The rows are grouped in 2 different ways at once. Each group adds its own fixed numbers to the row, and there is some noise. The rows also spread widely along 4 directions, which tell nothing about the answers.
In the rows, 128 means zero.
Some rows, each with its group in each grouping after it:
[107 134 141 112 118 142 140 128 151 127 166 133 122  94 125 142 102 113
 133 127 171 116 125 101 157] | E Rusi
[117 167 142 109 136 140 128 131 144 155 124 107 144 127 144 112 105 144
 129 112 156 152 148 106 128] | L bis
[142  76 104 121 130 125 128 130 104  99 139 133 139 109 123 161 138 124
 113 118 153 116 112 153 116] | W bis
[134 107 155 115 108 129 151 129 129 109 158 127 138  81 116 151 128  82
 156 155 177 124 121 117 117] | P nolat
[133 156 157 138 137  95 149 134 142 141 132 128 119 141 107 108 109 118
 124 144 114 131 145  99  91] | E dinu
[146 102 148 140 122 107 161 133 117 105 160 143 123 103  97 151 132  84
 140 154 153 110 116 139 108] | Q dinu
[ 98 118 134  89  99 177 139 118 129 106 199 129 136  44 128 172 110 100
 160 122 229 108 102 116 190] | A Rusi
[137 119 120 167 135 127 128 132 107 137 117 140 106 154  98 128 144 141
 123 123 100 128 130  99 150] | Q nolat
[129 155 148 169 148  93 141 134 124 128 116 124 117 162 119 108 136 143
 127 140 109 134 154  76  97] | L bis
[129  93  95 143 135 135 128 126  93 109 140 140 118 123 117 156 143 139
 114 116 140 117 122 121 142] | W bis
[143 140 139 108 139 116 114 123 142 142 113 109 153 128 120 118 112 129
 125 122 127 143 126 131 105] | A nolat
[118 133 115 102 113 171 113 122 129 153 120 115 130 114 135 126 114 152
 124 110 154 147 129 113 178] | P nolat
[139 131 133 137 142 117 127 135 130 139 114 124 132 146 120 124 119 138
 112 112 112 138 130 139 114] | Q bis
[126 122 118 122 126 143 117 128 140 135 125 134 132 119 126 134 113 137
 114 105 135 128 118 139 149] | Q Rusi
[144 141 156 134 152  96 131 135 141 135 119 118 147 137 119 110 117 120
 131 138 115 147 139  98  68] | W nolat
[128 132 106 108 124 141 116 119 132 145 101 121 125 134 128 119 121 157
 112 116 125 139 129 136 138] | P dinu
[112 150 154 109 110 162 155 130 140 134 181 132 123  88 116 141 101 103
 156 133 184 127 124 109 163] | Q dinu
[131 103  96 111 122 167 104 129 120 149 112 123 132 119 129 138 118 152
 111  97 135 135 109 149 186] | Q nolat
[131 111 109 164 137 119 137 125  94 109 134 150  90 145 101 136 150 141
 123 137 113 118 127  91 129] | W dinu
[144 127 143 106 135 107 143 125 135 118 140 121 142 108 111 138 115 109
 137 137 147 126 118 143  95] | A dinu

New rows, each followed by its group in each grouping:
[148 104 146 100 119  96 148 130 138 112 136 123 153  98 115 143 120  88
 133 155 160 127 121 158  76] | P dinu
[125 100 103  83 108 175 112 125 126 136 124 112 151  85 148 158 117 134
 129 102 187 132 108 144 190] | L nolat
[122 155 151 137 134 129 145 134 140 143 145 126 127 129 114 119 110 127
 133 126 139 140 143 105 125] | Q bis
[123 138  97 146 148 143 104 125 111 147 107 131 106 165 122 112 127 181
 101  97 100 143 141  91 141] | W bis
[138 148 135 151 146 120 120 136 132 162  96 122 119 171 112  99 119 151
 115 115  79 150 144 107 119] | Q nolat
[122 135 137  39 106 171 132 120 165 145 151  99 171  60 150 143  77 114
 130 118 215 142 117 171 147] | P dinu
[128 138 126 178 143 135 122 130 109 148 114 139  94 171 100 112 140 152
 127 118  88 136 136  79 154] | Q nolat
[125 129  89 151 147 139 103 126 113 159  89 126 100 171 126 120 124 190
  82  89  87 137 139 124 158] | E bis
[134 120 127 112 125 147 119 131 134 145 128 123 139 118 122 133 115 129
 128 112 143 138 122 136 153] | Q nolat
[141 103 110 129 130 129 119 128 119 141 114 125 121 137 120 142 124 137
 108 118 120 131 122 128 150] | E nolat
[110 128 128 120 101 177 138 119 115 134 163 132 114  97 122 149 132 126
 148 128 184 131 124  86 197] | P nolat
[129 120 132 113 122 154 130 133 130 142 142 125 139 105 124 139 115 117
 136 120 158 135 117 126 161] | Q nolat
[121 141 121 131 122 146 118 121 126 151 109 122 111 139 123 117 128 152
 127 121 126 144 138  93 154] | P nolat
[130 133 144 143 142 121 138 135 128 138 131 127 126 141 113 123 124 134
 123 121 120 133 138 123 119] | Q bis
[109 108 123  93 100 168 134 120 125 100 191 134 133  50 122 179 116 108
 154 125 216 107 100 118 184] | A Rusi
[151 100 130 143 144  83 117 137 134 109 108 135 144 130 117 131 126 125
 108 132 110 123 126 130  60] | W Rusi
[117 117  80 153 135 137  98 118 105 132 106 143  95 143 113 136 142 178
 106  98 101 115 121 108 167] | A Rusi
[129 110 120 124 115 133 141 121 109 114 141 139 114 106 113 145 138 117
 134 142 156 119 119 123 138] | P dinu
[155  65  90  98 121 137 123 129 121 115 120 130 142  97 119 164 121 118
 102 113 152 113  95 214 141] | Q dinu
[131 133 144 174 137 107 144 133 114 133 133 139  97 159  95 122 136 122
 132 149 102 123 135  66 128] | E nolat
[144 137 161 162 149  70 146 142 122 120 108 122 137 155 118 111 136 121
 126 143 105 129 151 104  56] | L bis
[137 112 139 151 134 113 140 131 113 112 152 132 120 126 109 134 138 113
 141 145 136 127 127  85 114] | W nolat
[125 124 129 141 131 125 137 130 112 120 130 125 126 127 127 134 133 132
 134 128 152 125 137 111 136] | L bis
[122 145 131 158 137 135 132 132 118 148 124 136 106 153 114 120 127 150
 120 112 111 137 139 105 145] | Q bis
[136  96 113 108 122 153 127 130 123 123 145 126 138  98 128 158 120 121
 117 109 165 122 114 171 160] | Q bis
[112 133 117 124 116 163 126 127 117 141 130 120 120 119 133 130 128 141
 139 113 161 133 131  87 185] | L nolat
[160 125 171 136 145  81 141 143 144 131 117 118 156 137 104 114 114  95
 132 147 108 138 129 135  60] | Q nolat
[137 143 148 114 144 120 131 137 148 145 122 112 152 130 122 115 102 130
 115 112 130 145 140 147 105] | Q bis
[147 131 136 122 149  84 109 141 155 136  70 108 159 147 137 101 105 140
 101 119  98 138 136 140  59] | L Rusi
[148 104 128 124 125 102 142 124 124 113 118 134 131 120 111 137 134 118
 121 145 132 124 124 149  92] | P dinu
[118 132 127 151 127 128 138 120 109 123 132 132 105 133 115 132 141 140
 130 135 133 133 139  98 129] | P bis
[135 120 114 126 131 136 128 131 126 142 119 133 121 131 116 130 117 141
 115 117 126 132 119 143 144] | Q dinu
[135 132 136 156 136 130 132 130 118 144 126 136 115 149 107 120 134 135
 132 126 111 134 137  94 143] | Q nolat
[139 114 124 162 144 109 129 136 113 128 112 136 119 157 109 125 142 140
 106 119  99 126 133 130 114] | Q bis
[146 125 134 133 139 119 121 133 140 151 106 118 136 145 116 115 119 132
 116 119 105 141 130 135 115] | Q nolat
[128 122 117 101 115 147 129 120 134 133 127 125 127 108 122 136 119 135
 123 127 157 133 123 139 149] | P dinu
[142  94  96 163 135 132 113 129  96 133 100 142 105 159 107 135 151 152
 111 115  89 123 120 128 159] | Q nolat
[131 140 129 150 134 110 143 118 111 122 139 140 102 141  96 129 136 131
 138 142 119 119 127  97 118] | A dinu
[138 119 161 123 134  84 142 140 158 115 138 126 149 107 112 133 105  94
 125 143 140 115 129 126  73] | E Rusi
[117 146 144 119 121 147 147 132 134 141 161 132 120 109 114 132 112 112
 147 133 159 128 127 110 154] | Q dinu
[154  93 133 116 129 109 131 131 133 126 124 118 148 113 116 140 117  98
 116 134 140 122 119 152 106] | E nolat
[130 116 118 163 137 100 122 135 117 115  96 135 120 142 125 121 143 144
 119 124 110 118 134 104 114] | L Rusi
[143  98  85 115 142 146  89 126 122 145  91 120 138 141 131 132 125 167
  91  95 109 142 115 147 143] | W nolat
[122 106  94  91 104 173 122 116 121 133 129 125 123  96 136 151 121 141
 119 108 173 129 114 153 178] | P dinu
